All groups share one centre, and each spreads out both ways along 16 directions, with some noise.
In the rows, zero is written as 128.
Some rows, each with its group after it:
[122 136  97 152 129 127  99 113 103 124 113  91 161 124 141 150  83  46
 141 101] : j_244
[130 127 162 119 142 130 106 106 100 169 100 109 116 148  98 190 162 127
 137 124] : j_458
[112 164 163 113 163 113 112  70 105 161  82 130 160 126 145 146 137 168
 180 113] : j_501
[141 190 122 160 102 134 105 117  96 138  95 122 181 144 111 120  83 190
 195 142] : j_458
[175 143 120 116  90  90 146 176  89 155  91 115  84 150 170 159 184 121
 114 110] : j_134
[141 122 175 151 120 115 143 107 107  78 113 113 141 183  90 164 103  85
 111  77] : j_134
[ 54 128 159 140 131 142 149 122 108  92 135 119 115 147 152 121 111 134
 197 123] : j_134
[139  89  85 112  97  64 143 134  83 142 122 100 123 107  85 136 184 133
 117 108] : j_501
[127 113 136 145 111 134 190 163 157 106 169  99 117 144  88 135 132 116
  86 113] : j_458
[124 130 132 102  90 101 154 148 101 127 125 158 121 126 170  99 175 149
 124 164] : j_244
[185 133 158 156  97 163 202 121 106 110 160 125 114 146 103 104 154 129
 107 159] : j_458
[137 115 150 137 140  80 206 153 112 177 182  84 156 110 116 119 105 153
 105 120] : j_501
[115 109  96 202 102 112 136 191 113 154 174 124 132 129 114 164 106 188
 199 128] : j_244
[ 98 134 143  84 143  74 123  97 155 177 119  96 130  95 132 164 105  94
 133  44] : j_458
[ 98 111 169 154 131 162 121 138 152 136 128  98 176  83 141 168  83  78
 157 115] : j_244
[153 107 112 147 141 116 171 106  95 141 138 131 118  94 181 101 179 135
 135 156] : j_134
[106 149 166 145 128  85 149 115 117 116 124 102 147 129 163 192 108 139
 146  71] : j_134
[ 81  78 185  80 136 176 175 118 104 140 146 135  87 150 114 174 126 105
 138  76] : j_134
[106  91 102 109 152  96 150 154 134 156 152 131 113  93 154  84 138 114
 150 100] : j_244
[ 95 134 157 130 127 111 131 181 139 102 142 153 134 141 150  91 143 135
 157 130] : j_134
[ 92 117 140 157 130  89  90 100  51 111  91 158 200 162 140 151 151 115
 171 157] : j_458
[ 95 129 110 103 147  40 121 113 117 148  81  44  75 119 133 100 148  88
 145 107] : j_244
[154 174 118 150 104 189 137 118 107 173 157 166 180 131 171 151  69 137
 136 158] : j_244
[ 89  46 130  99 124 122 201  97 101 187 156 159  83 123 139  96 138 119
 177 121] : j_501
[184 112 144 151 145 126  93 150 107 156 109 160 116 150 100 106 127 180
 165 146] : j_458
[161  88 156 115  51 117 120 139 120 121 135 158 136 123  41  91 109 113
 125 147] : j_458
[108 148 109 107 192 179  64 140 103 176 104 120 141 119 137 122 167 130
 149 176] : j_134
[125 166 135 110  75  93 121 125 120 150 126 152 159 159  74  96  78 139
 174 102] : j_134
[164 175 156 149 120 158 181 101  74 148 159 144 161 131 158 108 149 122
 162 141] : j_244
[138 157 158 117 156 171 100 143 134 179 116 127 142 144 106 142 118 139
 152 133] : j_134
[ 93 131 110 150 158  95 129 151  84 192 131 107 110 177 130 107 142 135
 193 160] : j_501
[160 168 108 108 141 108 119 171 112 201 123 148 163 126 154 108 189 136
 136 138] : j_134
[121  97  78 117  89  86 133  89  72 130 148 134 116  97 136 104 123 109
 141 134] : j_501
[156 127 138 140 164 119 102  86  46 196  72 120 107 166 138 158 165 120
 183 140] : j_244
[122 161 172 105  49 144 159 142  78  95 133 105 162 126  94 170 177 111
 106 135] : j_458
[176 128 124 153 154 118 117 147 146 165 137 170 131 134 185 157 114 107
 119  98] : j_458
[166  92 145 119  98 148 174 118 126 176 134 156 186  82 150 179 142 120
  87 125] : j_244
[136  79 104 100 155 100 114 166 137 125 131 128 129  87 113  90 138  95
 124  69] : j_244
[ 97 136  78  99 130 117 171 172 133 193 126  74 110  95 153  82 134 125
 160 115] : j_458
[107 153 160 123  40 159 170 141  89 113 179 184 155 117 170 144 103 157
 168 130] : j_244
[ 97 115 125 102  98  72 182 131  95 131 126 107 102 145 127 142 129 116
 154  44] : j_134
[122 149 111 169 118 116 142 175  87 141 152 107 161 145 144 109 134 136
 148 169] : j_501
[161 158 122 190 127 110 156 179  59 160 152 118 183 152 174  92 102 151
 150 188] : j_501
[ 98  98 148 121 129 114 137 186  61 184 133 125 169 110 149 115  76 196
 186 145] : j_501
[112 119 164 121 177 166  88  81  72 113 116 165 156 129 146 115 162 127
 154 170] : j_134
[150 124 201 153 106  89 158 117 133 109 129 134  75 165 165 183 124 139
 105 124] : j_134
[136 120 159  89 109 157 127  83  89 154  99 131  94 140 119 173 120 102
 146  92] : j_458
[106 130 159 115 201 168 125 137  99 146 120 112 128 169 129 151 160 150
 112 143] : j_501
[172 136 127 144 118  81 170 118 113 182 106  90 181 118  92 142 180 140
 120 128] : j_501
[101  86 149  92 120 126 152 157 109 171 116 160 109 165 103 164 169 180
 148 121] : j_501
[174 131 151 163 147  95 161  72 107 194 144 136 162 119 110 177 170 199
 137 137] : j_458
[137 166 164  93 194 117  99  80  96 181 142 138 147 139 126 122 193  96
  94 167] : j_134
[ 98 129 156 116 108 100 207 122 155 181 193 105 148 130  85 129 177  96
  92 154] : j_458
[129 128 133 129 145  96 133 158 121 141 109 120  92 151 150 130 161 137
 144 115] : j_134
[147 160 126 205  81 161 102 196 117  92 143 142 178 178  92 176 119 168
 131 180] : j_244
[156 148 113  97  26 140 100 150 129 102  89 146 123 120 113 139 133  94
 117 126] : j_501
[113 122 128 130 113 138 112 110  75 133 128 143 109 156  97  93 156 157
 168 203] : j_458
[103 136 142 155 110 148  85 150 116 159  99 122 161 154 103 169 129 122
 168 177] : j_134
[120  99  91 151 164 119 140 112  73 143 143 130 182 127 145 140 143 126
 103 152] : j_501
[ 99 135  50 128 104  89 103 136  77 183 114 109 195  91 140 152 161 131
 166 136] : j_134
[ 92 124 101 132 144  72 122 184 118 150 142 145 106 172 149 122 141 125
 169  89] : j_501
[ 97 120 115 122 137 134 117 128  42 141 157 148 105 165 161 163 120 155
 124 166] : j_501
[167 166 151 158 139 129 124 192 127 165 118 118 160 179 113 112 110 173
 124 171] : j_501
[185 111 162 141 139 158 159 114 119 136 134 113 104 105 111  86 131 129
 140 142] : j_458
[112 141 152 149 155 144 119 105 107 125 139  77 138 106 104 144  97 121
 173  96] : j_244
[163 198  49 125 151  97  76 124 119 184 110 123 120 113 184 128 139 125
 142 113] : j_458
[128 143 117 105 159  97 137 164 143 172 144  97  99 101 115 107 129 219
 127 129] : j_244
[130 156 107  99 103 182 150 130 131 144 178 132 131 101 104 111 116 151
 108 146] : j_501
[117  72 162 129 151 161 155 136 109 105 136 103 126  75 166 144 143  80
 122 107] : j_244
[ 97 120 148  83 110 166 103 145  97 145  98 153 133 142 113 174 164 119
 145 119] : j_244
[175 152 106 169  93 104 150 195 149 191 138 102 133 108 144  88  92 139
 165 145] : j_244
[ 47 161 122 101 171  74  91 127 131 150 142 141 106 139 205 117 150  96
 159 139] : j_458

New rows. What belongs after each?
[121 180 144  92 128 106 118 131 121 192 139 124 123 157 102  95 144 112
 136 150] : j_134
[104 140  93 114 147  74 138 109 125 136 142 147  92 177 160 189 161 123
 101  69] : j_458
[170 138  88 168 130 110  95 158 112 127 153 121 113 147 138 129  85 118
  93 157] : j_501
[122 132  72 129 129 108 153 150  95 117 154  89  92 132 127 127 147 185
  94 144] : j_244
[125 116 140 164 106 123 157 158 115 184 178 150 148  98 182 162 186 164
 132 214] : j_458
[119 134 108 136 133  72 118  59 145 126 123  92 119  71 104 129 155 141
 171  96] : j_501
[ 75 102 130 122 133 133 127  77 122 131 127  83  73  99 118 117 148  80
 185 134] : j_501
[157  89 151 116 104 116 151 132 112 102 139  87 119  82 103 126 104 118
  67 127] : j_501
[114 130  87 111 128  85 117 116  62  95  97  87 121 124 137 143 184 147
 100 141] : j_244
[138 139 128 136 141 157 117 168 102 163 114 113 143 115 169 149 196 108
 121 177] : j_134
[127  49 163 112 149 140 151 149 111 154 117 138  93 105 164 146 172 112
 132 126] : j_244
[135 102 151 145 149 136 144 146 138 147 114 144 103 166 161 151  94 116
 156  94] : j_458
[112  72 115 154 157  90 131 131 120 165 125 120 167 140  91 144 141 148
 118 156] : j_501
[ 71 137  85 134  66 116  98 190 119 133 107 133 148 146 131 135 152 120
 174 171] : j_244
[110  99  94 122  94  63 169 109  98 139 114  57  87 107 123 141 175 126
 111 148] : j_244
[121 132 147 135 107  78 151 143 138 129 146 161 157 181  81  80 100 137
 144 122] : j_458
[134 104 155  99 145 132 147  63  80 107 108  93 118  73 180 147 128 102
  92 121] : j_244
[144 160 169  96 100  96 143 126 129 185 106 123 139 110 101  98 147 139
 177 108] : j_244
[148  82 121  64 160 129 114 120  95 170  78 141 103 108 167 134 161  98
  97 110] : j_244
[107  75 108 133 182 146 113 138 131 158 144 154  98 116 176 140 174 129
 116 177] : j_134
[109 186 165 128  84 132 128  89 105 106 128 112 139 143 128 125  85  97
 162 134] : j_244
[170 214 146 154  85  95 152 138  84 124 113  88 118 177 142 144 133 176
 120 167] : j_244
[138 132  69 142 180  84 109 139  87 152 169  83 144 160 113 117 103  88
  55 151] : j_501
[118 110 114 111 124 117 129 149 160 197 123 152 168  91 142  92 145 113
 148 159] : j_244
[157 116 116 139 114 133 113 143  94 151 148 147 122 150 148 138  67 126
  96 165] : j_501
[143 152 153 153 106 127 111  93  80 111 109 147 143 137 138 104 119 146
 180 162] : j_458
[143  89 152 115 130  87 144 102 118 160 121 167 173  79 171 125 138  88
 139  93] : j_244
[111 120 128 102 101 118  83 157 135 134 102 136  73 155 123 212  75 185
 135  71] : j_134
[126 112 138 124 182 111 131 139 107 104 126  87 112 119 126 140 154 130
 114  86] : j_244
[134 173 152 122 129 163  85 125  94 147 101 150 154 155 126 146 124 159
 163 144] : j_134
[ 97  65 133 138 125  97 191 113 150 120 186 107 126 113 106 136 162  70
  73 136] : j_458
[143 136 120 104  78 124 113  78  52 133 105 168 153 136 141 137 129  86
 153 112] : j_244
[ 75 125 155 142 109  89 156 115 106  93 153 141 159 135 150 173 152 106
 148  94] : j_244
[125 139 120 107 136 189 112 160 134 138 123 133 114 143 109 121  91 141
 141 108] : j_134
[ 76 128 106 125 101 143 128 113  98  95 158 161  74 168 151 157 176 120
 155 144] : j_501
[116 105 104  97 147 131 131 103  82 153 137 146 116 138 148 117 122 104
 123 131] : j_501
[163 134 150 145 152 115 143  99 151 174 133  81 129  94 103 112 125 148
 135 147] : j_134
[114 121 118 148 113 142 110 169 140 184 135 142 169 116 105 165 154 177
 141 184] : j_134
[143 153  74 119  88 111 151 157 133 205 135 102 121 141  80  77 134  86
 175 107] : j_244
[ 97  92 104 162 148  90 133 175  35 153 154 129 151 142 184 175 135 153
 154 134] : j_501
[141 124 155 161 120  97 149  88 106 143 113  79 167  98 114 157 153 106
 148 129] : j_244
[ 93 123 120 126 114  71 130 170 168 178 115  87 123 107 140 132 124 136
 148 137] : j_244
[113  46 117 172 119  83 115 178 134 175  99 132 162 103 129 139 103 128
 193 127] : j_501
[138  71 187 175 109 119 114 128 129 100 139 162 143 113 151 169 119  85
 125 155] : j_458
[101 120 100 144  99 116 163 117 140 147 133 120 135 148 108 140  77 152
 157 110] : j_458
[ 98 176 162 129 116 134 117 128 125 116 102 142 129 134 184 135 137 117
 205 103] : j_501
[142 168 118 117 145  87  84 125  82 202  76 100 191 116 136 125  98 130
 170 117] : j_501
[106 113 128 140 165  62 109 167 114 177 108  92 125 106 129 136 182 186
 193 116] : j_244
[ 75  89 139  98  76 156 168 154 115 139 131 140 103 155 123 168  96 130
 147  99] : j_458
[166 101 122 142 123 106 163  66 160 129 140 131 183  74 117 124 118 110
  89 116] : j_501
[128  99 150 148 117 100 103 142 133 209  50 114 146 145 107 171 142 109
 194 129] : j_501
[142 102 154 149 138 151 132 111  88 120 103 125 115 132 150 156 141 108
 148 128] : j_458
[102  89  76 144 101 122 145 114  85 179 131 105 116 119 158 235 148 126
 111 148] : j_134
[130 137  93  85 147  90  90 110  82 188  93 146  84 169 127 104 151 141
 152 132] : j_244
[123 156 105 149 132 154 140 146  99 135 170  99 142 168 121 170 156  90
  66 169] : j_501
[118 153 128  99 114 124 119 113 133 212 116 123 146 123  89 128  62 157
 197  73] : j_134
[ 73  89 115 132 142 155 195  96 112 147 161 152 104 185 124 121  76 107
 180  74] : j_134
[107 102 143 128  98 115  85 119 102 100 114 146 138 133 131 133  99  75
 146 141] : j_134
